The same things were measured in two ways. Each way mixes the same 8 hidden numbers, adds some noise and spreads widely along 5 directions of its own, which tell nothing about the thing.
(in the rows, 128 means zero)
Some things both ways: the first way, then the second way.
[115 151 129 125 127 161 155  85 140 171 175 105 129 142 103  99 131 136
 104 175  91 122]
[ 97 114  98 114 151 155 110 114 125 134 178 142 128 132 123 162 136]

[131 147 176 151 108 105 141 128 143  98 154 137 175 115 137 120 153 144
 104 138 118 126]
[ 94 120  89 138 155 136 128  88 147 123 158 165 175 124 117 127 132]

[125 105 109 124 130 131 115 140 118  84 146 127 106  92 173 147 134 138
 147  96 144 136]
[134 135 136 167 146 120 145 109 163 115 102 114 158 112 130  79 138]

[111 131 120 111  76 138 104 120 125 122  99 108 103 152 120 124 123 108
 113 112 146 122]
[130 131 134 116 129 118 106 132 140 143 118 139 138 150 114  92 124]

[ 92 146 126 130  82 114 143 119 136  97 151 112 128 134 169 128 150 140
 132 112 139 142]
[124 108 132 139 125 200 119 114 124 126 152  56 122 111 127 123 171]

[117 136 116 141  96 114 104 130 117 120 127 100 135 162 119 131 137 109
  90 157  85 129]
[167 100 140 148 138 165 110 130 109  98  97 110 116  87 155 141 134]

[ 66 177 176 118  73 109 146 132 147 118 183 126 161 139 175 159 103 128
  98 150 124 155]
[136 145 163 129 165 157  63 158 104 135 148  74  94 115 117 114 122]

[170 112 102 102  73 116 119 118 140 135 119 116 109 133 166 116 134 131
 131 132 138 123]
[108 119 152 122 120 154  89 102 134 168 165 149  99 179 128 146 163]

[136 167 128 133  85  92  67 102 132 108 129 100 134 129 124 133 166 119
 101 124 117 169]
[158  95 112 168  93 178 166 123 147 124  84  80 126  85 163  95 171]

[141 136 108 101 114 191 131  97 120 159 146 102  58 166  76 114 101 120
 107 158  89 106]
[110 115  73 155 106 126 204 123 163 154 120 143 109 123 128 133 160]

[128 111  81 145 119 143 106 120 115 114 143 107 105 137 130 134 144 125
 117 143 101 128]
[143 129 138 116 157 136 123 133 125 118 118  77 149 110 136 115 125]

[116 111 115 121 116 121  89 122 142 103 140 129 127 102 176 144 123 130
 131 124 141 141]
[178 129 139 148 108 101 180 105 172 125 133 123 162 138 111 103 149]

[130 121 132 119  97 109  98 117 129 150  86 119 158 128 111 130 134  94
 114 112 156 109]
[152 122 108 110 116 106  93 127 132 121 112 205 146 138 125 130 111]

[106 161 113 110 137 138 125  48 148 157 169  97 108  95 148 128 128 142
 138 139 129 155]
[159 149 108 151  84  81 199  89 200 122 116 154 183 140 145 122 180]

[102 130 131 131 151 144 129  99 127 141 156 114 132  97 136 134 120 133
 114 138 124 134]
[119 134  84 130 129 176 146 160 122 159 172  41 118  85 103  97 135]

[187 103 120 120 148 112  56 107 143 140 132 137 162  75 112 125 166 113
 135 114 140 125]
[126 137  85 105 124 130 125 151 124 144 132 128 125 117 101 124 117]

[127 141 126 105 106 104 104 116 134 137 145 119 141 116 148 155 122 106
 131 121 132 135]
[158 116 137 139 115 141 114 129 122 116  91 156  86 117 143 164 141]

[151 123 143 111 103 121 105 137 135 101 134 140 119 124 146 144 110 123
 123 127 122 115]
[122 168 131 144 131  99 146 141 146 153 122 134 102 145 115 133 153]

[101 109  95 137 109 115 103 122 134  97 127 114 120 126 175 136 133 127
 130 129 128 133]
[170 110 148 129 101 143 184  85 163 134 160  82 147 140 102 137 164]

[112 171 147 129  94 107 110 111 137 130 165 115 151 145 119 158 123 109
  99 158  96 137]
[155 132 120 123 127 118 142 124 137 130  91 126 119 108 116 134 111]

[134 103  65 116 149 109  35 108 114 151 112  97 148  98  93 121 187  77
 146  85 134 139]
[164 119 125  88 109 144 140 103 150 145 130  88 117 123  76 120  92]

[129 139 130 108 161 135  89  88 133 160 140 105 139 100  82 101 146 103
 126 118 109 130]
[128 155 118 125 146 121  86 157 113 116 107 150 105 111 120 143 120]

[ 70 125 109 135  96 129 156 124 107 119  97  89 107 154 151 119 117 122
 109 124 128 121]
[140 109 157 146 134 142 114  75 152 121 146 149 150 146 143 139 156]

[109 114  92 131  95 129 129 127  95 113  74  89  83 168 118 125 118 104
 116 116 113  99]
[138 155 170 134 138  93 114 100 148 125  95 162 138 157 153 152 150]

Other things, the second way, with their names:
K803: [111 153 116 133 153 104 161 116 152 129 112 113 156 128 137 129 147]
K398: [103 101 140 111 137 142 129  79 135 131 126 171  95 163 120 202 145]
K254: [102 164 117  87 148  67 160 112 163 159 131 134 181 173 117 123 127]
K132: [122 131 126 156 166 154  96 134 119 109 119 110 133  95 148 117 139]
K781: [124 142 116 148 117 137 130 107 166 125 147 119 150 125 123 102 156]
K700: [147 161 117 119 126  93 159 134 146 123 154 131 135 132 107 169 148]
K872: [110  95 110 112 168 198  77 142  91 139 115  68 106  90 104  86  82]
K765: [156 119 131 105 120 134  83 134 115 131  95 142 147 133 104  92 106]
K232: [118 109 125 130 166 152 117 129 123 116  84 103 109  95 156 135 118]
K657: [ 89 158 113 113 158  94 155 122 138 137 139 138 148 154 118 162 154]
K484: [100 140  93 132 108 110 158  75 179 138 130 178 166 152 139 140 165]
K714: [139 131 120 123 103 134 128 113 149 143 143 146 108 142  98 133 136]
K852: [133  99 124 136 116 198 127 120 123 133 129  75  94 105 124 128 152]
K610: [168 135 109 123  94 113 148 159 131 136  96 135 121 128  96 111 134]
K581: [155 151 147  99 145 134  95 148  99 131  87  94  96 106 121 157 103]
K780: [122 104 121 127 113 156 126  87 153 148 200 167  88 156  98 177 151]
K888: [110 129 105 100 162 148 101 162 108 137 124  82 108 108 104 109  99]
K476: [121 130 145 108 166 157  76 140 105 128 174  83 149 134 127 125 138]
K66: [128 150 144 116 165 103 111  93 154 137 126 118 187 138 121  92 103]
K636: [145 107  90 149 110 160 180 149 117 111 153 112 123  99 152 184 194]
K528: [112 109 101 112 152 125 105 130 125 141  88 164 121 121 136 117  92]
K859: [132 149 122 138 137 149 142 110 133 105 139  92 121  97 142 188 167]
K591: [118 147 122 124 140 126 142 126 150 144 119 101 104 120 137 139 132]
K267: [150  99 139 121 128 130 121 104 142 132  70 140 134 129 141 100 104]
K451: [126 116 154 166 139 138 108 105 146 131 139 155 116 145 129 114 152]
K962: [168 167 132 147 110 122 137 169 137 149 145  66 142 117 101  68 150]
K956: [133 165 117 132 128 110 149 118 147 136 133 129 125 127  93 141 136]
K126: [ 92 161  79 107 133 111 136 135 143 155 154 142 135 141  92 131 132]
K915: [142  98 119 123 119 172 104 127 125 147 152 115 107 123  88  96 110]
K526: [123 125 114 139 156 134 110 128 136 108 146 134 148 111 142 128 138]
K378: [112 116 114 159 152 127 149 116 150 136 158 128 165 129 138 100 147]
K304: [125 119 121 178 155 137 138 142 141 112 122 120 143 108 146  93 159]
K604: [118 102 142 121 153 144  95  93 130 106  97 148 153 141 141 128 134]
K711: [127  88 150 128 162 185  52 132  99 127 133 124  82 113 149 139 115]
K547: [ 96 133  95 111 154 102 138 139 124 127  94 161 148 143 109 125 125]
K396: [131 144 149 130 134 101  86 103 161 148 140 182 123 166  94 100 111]
K495: [123 118 106 147 136 161 129 172 118 147 145  89  92 105 139 112 151]
K431: [131 111 117 144 156 160  56 155  90 110 112 168 109 102 155 144 125]
K258: [142 125 121 134 130 127 121 108 147 127  78 145 120 109 147 126 114]
K107: [117 151 143  89 170 135  98 149 112 141 124  63 113 125 105 128 104]
K733: [102 116 117 118 124 199  94 102 131 150 153  80 114 123 111 113 139]
K713: [121 139 151 118 173 146  36 125 117 120  98 120 123 115 141 102  98]
K524: [126 134 164 124 136 137 102 138 126 126 102 106 102 147 154 142 166]
K960: [176 119  95 136 103 114 111 126 141 103  86 194 156 108  98  91 103]
K32: [131 117 115 179 139 164 137 118 133 110 138 123 118  91 171 155 171]
K897: [162  98 125 134 131 156  80 128 122 108 123 153 118 105 111 113 106]
K992: [111 120 132  89 136 160  93 134 107 174 114  92 104 144  77  91  94]
K324: [123 109 142 103 145 160 103 109 112 137 163 128  84 142 112 196 131]
K734: [117 140 128 119 127 165 126 152  98 144 183  99  63 134 120 218 185]
K991: [156  99 122 136 110 125 119  81 156 127  91 205 121 132 117 133 107]
K469: [144 127 144 104 130 125 107 102 138 125 138 139 169 152 139 140 145]
K114: [164 120 136 175 139  98  83 114 133  81 108 252 155 126 164 156 145]
K914: [130 120 107 104 142 120 136 130 130 132 105 129 144 130  92 107 103]
K46: [156 143 160 111 149  96 124 137 140 132 138 112 132 152  81 111 113]
K433: [121 169 135 140 117 112 171  91 167 139 136 115 141 142 138 169 187]
K92: [121 112 167  98 191 166  53 140  84 113 102  76 120 119 116 122  95]
K386: [153 108 153 103 145 172  31 146  83 115  82 130  92 108 148 137 100]
K622: [104 154 108 121 163 126 113 125 125 108 122 123 168 108 183 168 155]
K895: [123 114 125 132 135 130  95 100 133 113  81 193 122 132 143 149 128]
K898: [123 158 121 110 118 106 135 121 147 142 129 138 132 155  99 142 149]
K922: [110 104 127 146 146 147 136 137 113 115 103 144 104 130 182 182 183]
K748: [156 114 127 142 124 134 149 118 146 124 170 116 153 130 105 118 151]
K911: [151 101 110 139 101 176 149  99 140 130 164 111 126 109 115 147 154]
K937: [143  96 112 124 119 104 149 102 154 125 119 185 179 157 123 110 134]
K376: [133 111 120 122 162 154 117 113 124  98  94 105 131  91 139 141 113]
K250: [135 140 117 136 133 112 122 138 144 115 122 130 172 134 109  82 142]
K163: [119 149 168 136 155 129  99  88 146 119 152 137 120 146 132 173 153]
K818: [160 110 143 127 142 141 112 120 117 116  81 131 104 107 123 142 105]
K203: [ 82 165 154 118 154  84 138 105 163 171 175 157  96 198  90 159 146]
K703: [134 124 101 165 136 119  92 123 140  83  89 216 153 103 193 140 152]
K976: [ 81 126 136 131 184 178  57 161  98 158 144  70  94 121 101  66 107]
K248: [152 107 148 126 138 154  88 133 114 130 146 126 100 128 102 130 119]
K721: [136 128 114 135 133 134 124 107 144 131 144 139 172 128 109 102 129]
K497: [163 133 142 171 148 131 118 134 144 114 143 102 152 102 131  81 138]
K788: [130  83  70 186  89 149 189 104 171 142 130 170 136 112 143  95 168]
K327: [131  57 105 154 156 163 111  84 141 107 103 178 149  97 151 104  94]
K878: [126 105  97 181 142 189 131 137 132 108 136  80 135  64 154  93 158]
K340: [121 159 129 132 131 114 131 132 158 137 134 102 156 141 107  79 150]
K957: [121 170 125 148 148  86 138 129 156 141 151 154 131 142 118 130 142]
K243: [131 193 136 148 160  98 139 153 151 116 177  82 125 115 116 142 163]
K192: [129 117 111 146 135 164 128 104 136 113 160 119 133 103 132 157 156]
K745: [118 138 156 138 163 133 115 111 140 144 108  97 124 133 117  96 120]
K63: [133 147 145 107 126  91 151  98 157 153 148 153 118 175  75 154 127]
K824: [122  89 128 112 137 133 102  62 132 125 130 230 141 160 152 203 128]
K463: [ 56 193 144 118 168 113 169 112 153 189 162  69  73 162 118 185 164]
K448: [139 165 154 155 159 112 142  93 171 124 126  96 114 106  96 122 114]
K569: [152 108 150 150 166 109  41 136 111  85  79 226 136 126 186 135 121]
K842: [161 110 122 133 113 161 130 164 116 128 142  82 119 109 111  99 148]
K208: [173 129 161 134 138 131 100 136 124 121 128 119 110 122  98 115 112]
K697: [ 88 168 116 102 153 141  71 124 131 146 115  91 156 128 123  83 117]
K302: [191 140 142 151 122 147 109 184 110 113 123  78  79  86 100 108 130]
K214: [114 166 115 172 147 107 154 125 170 113 177 126 133 119 147 151 184]
K589: [139 158 153 135 168 139  44 160  91 113  81 124  98 103 112 112 100]
K241: [143 111 155  97 180 168  33 142  85 107  94 104 106  97 137 128  74]
K480: [113 132 128 147 130 142 130 121 131 134 138 132 131 142 138 142 177]
K834: [110 132 140 140 142 156  80 124 129 138 142 125 118 140 127 113 150]
K855: [109  68  69 160  94 166 217  83 155 119 144 160 154 125 184 195 220]
K374: [157 119 141 113 149 147  91 121 112 110 123 129 116 108 119 161 103]
K912: [123 134 104 161 149 160 143 171 112 127 137  77  97  85 141 135 162]
K414: [119 108  92 108 126 134 135 105 142 130 125 158 155 129 160 157 140]
K621: [136 141 102 172 113  98 217 117 172 115 120 135 154 117 177 163 205]
K861: [148 138 135 104 157 124 105 159 107 118 131  99 130 119 110 135 117]
K194: [ 83 214 162 102 152  86 114 123 169 185 185  84 122 187 110 128 158]
K235: [ 91  92 108 112 135 180 123  83 143 155 149 102 149 140 114  98 131]
K106: [103 143 173 113 152 110 107  87 147 153 135 153 116 181 148 177 148]
K379: [102 149 120 116 144  97 159 134 152 149 162 117 142 168  96 122 154]
K860: [101 136 107 130 164 123 113 103 145 124 146 143 184 130 120  99 119]
K553: [154 146 133 123 133 106 107 143 126 127 110 155  97 128  96 135 109]
K663: [ 99 102  97 122 135 135 117 132 124 144 128 172 138 154 129 126 144]
K462: [148 131 109 161 147 150 116 142 135 105 138  92 150  77 141  94 137]

Some of these things the first way, each followed by its name:
[149 148 114 137 104 119 137  85 138 154 171 115 138 119 139 150 145 138
 119 161 122 133]
K414
[ 71 177 147 141 109  92  98 109 113 128 119  92 164 153  89 151 130  82
  88 135  91 134]
K581
[ 82 131 131 138 152 136 132 100 113 107 128 112 111  92 147 157 111 132
 128 108 143 128]
K621
[139 116 140 135 111 115 111 138 115 132  93 116 150 136 107 118 132 106
  97 127 122 106]
K431
[111  99 135 133 122 145  96 147 100  69  65 130 103 123  88 134 131  96
 130  61 162  85]
K547
[ 91 111  85 124 141 155 126 120 101 126 142 104  98 120 126 154 121 110
 142 108 127 117]
K107
[140  99 131 130 116 115  96 128 144 100 113 137 131 106 182 136 108 136
 114 137 137 125]
K962
[136 152 148  99  80 112  96 115 165 139 176 133 162 116 159 135 136 125
 119 140 137 157]
K915
[ 50 103 123 147 152 169 145 128  88 103  75  94  87 120 128 125  98 127
 106  99 148 113]
K378
[139 101  99 129 120 156 135 128 120 142 138 115 117 132 119 111 143 127
 121 138 120 111]
K526
[ 95 131 117 111 121 139  80 112 128 149 114  95 130 142  99  94 134  97
 102 130 111 137]
K248
[126  98 111 132 174 129  77 118 128 118 136 114 134  69 164 111 140 137
 125 120 124 155]
K497
[ 95 166 137 125  98 108 113 103 141  91 161 115 132 108 151 137 159 133
 139  98 144 157]
K604
[162 108 108 105  99 145 110 130 137 122 138 118  94 138 149  98 128 136
 123 141 107 127]
K451
[114 113 130 136 137 120 137 141 118 101 141 125 138  93 163 144 133 137
 134 106 140 127]
K132
[132 126 144 119 102 134  88 156 121  89 120 124 122 125 119 114 146 118
 110  98 129 140]
K976
[109 136 160 135  89 102 117 134 133  77 104 129 140 123 154 135 130 127
 115 103 149 123]
K480
[131 109 133 133 140 107  82 126 135 116 125 135 170  99 125 132 146 106
 127 116 131 115]
K700
[ 56 126 142 125 151 134 106 101 141 112 131 116 140  81 166 124 116 132
 127 107 154 148]
K748
[181 100 118 117 125 137 129 139 144 132 183 143 142 105 150 110 150 144
 133 144 114 120]
K214
[114 134 140 122  98 155  85 120 135  95 116 119 106 148  90 102 139 116
 102 121 120 121]
K379
[ 66 171 114 115  82 136 124  99 112 135 135  84  96 154 126 163 108 106
 110 122 128 148]
K267
[121 135 150 115 130 128  95  95 142 109 124 130 126  74 144 139 128 132
 134  90 175 139]
K663
[150 142 145 123  83 128  72 133 135 124 129 121 139 147 101 124 140 110
  83 145 114 140]
K495
[111 170 165 164 128  78 156  98 140 104 186 132 189  77 172 178 154 152
 128 132 141 148]
K622
[126  89  84 110  87 140 152 160 105 143 136 118 108 140 168 156 112 117
 137 121 145 113]
K711
[ 79 126 129 133 100 109 115 148 107 118  95 108 155 151 110 133 136  85
 110 104 128 110]
K324
[ 88 167 133 126  54 112 154 138 103 136 126  98 131 183 115 167 113  95
  98 134 120 118]
K258
[152  91  98  98 103 127  95 141 130 158 114 118 146 129 117  94 159  98
 136 107 141 112]
K780
[ 97 138 115 122  82  92 112 132 108 137  99 101 152 141 132 157 135  87
 120  98 150 127]
K386
[110 118 143 119 126 138 154 112 133 158 119 112 130 133 145 106  92 130
 103 158 113 105]
K114
[158  98 118 120  68  99 125 161 129 102 115 140 149 120 166 133 164 124
 148  86 174 114]
K781
[129 128 136 111  89 116 126 130 138 112 133 125 129 117 166 124 138 133
 132 106 150 135]
K834
[126 132 117 132  82 134 146 146 114 133 162 115 128 150 138 149 132 127
 106 148 116 132]
K327
[ 92 129 104 128 164 157 135 118  85 110 131  92  76 124  97 139 117 110
 133 101  96 112]
K463
[149 111 104 101  90 140 122 130 141 164 157 122 134 145 138 114 131 117
 122 152 118 121]
K897
[138  85  91 110 113 151 104 138 117 120 100 119  92 153 113 113 117 100
 132 123 111  86]
K63
[130  89 107 142 136 126 125 123 139 103 149 135 133  84 192 138 138 153
 144 123 151 130]
K476
[127 150 163 131 119 101 128 127 153 103 207 146 177  65 198 156 148 158
 133 122 149 173]
K878
[ 87 151 169 121 104 101 123 145 122 101 124 122 156 130 133 142 117 104
 113 107 126 123]
K589
[125 118 101 150 132 142  79 101 102 104  79  99  97 132  74 120 151 108
 110 109 119 109]
K254
[121 131 107 107  77 112  97 132 126  96 128 120 110 121 159 157 139 113
 146  81 162 140]
K524
[148 153 185 125 114  91  75 118 150 108 136 147 194  86 106 130 169 110
 122  93 153 133]
K126
[120 153 117 113  72 124 117 118 136 130 156 108 126 155 129 123 148 118
 118 136 114 141]
K852
[102 117 117 135 172 154 123  78 134 139 140 112 117  96 130 118 114 135
 123 143 119 118]
K636
[145 115 112 104 138 161 103  94 125 154 124 109  93 101 123 111 121 130
 124 119 140 135]
K788
[ 88 157 120 116  87 126 152 122 111 144 142  92 125 149 126 137 135 113
 117 118 126 138]
K713
[161 119 102 133 148 105 120  87 136 151 153 116 145  89 155 133 148 135
 136 148 114 128]
K824
[ 97 116 116 113 104 153  93 132 137 111 138 121 105 149 132 123 110 112
 113 138 113 122]
K46
[ 82 165 165 114  94 108 124 104 141 110 128 122 145 123 135 141 123 113
 128 101 151 126]
K898
[158 108 128 125 116 123  51 123 140  93  99 128 133 105 111  92 173 121
 124  96 142 132]
K250
[115 109 128 133 142 140  91 142 119 119 118 115 141 132  88  90 151 105
 107 117  99 116]
K243
[167  93 119 148 103 112 100 162 121 109 121 132 158 131 130 120 162 122
 105 138 116 117]
K462
[ 68 154 141 115  71 157 135 116 119 111  98  94  91 177  98 101 122 114
 103 109 134 118]
K340
[ 98 114 114 116 133 149 113 133 113 123 140 124 124 101 122 155 131 106
 144  85 162 121]
K888
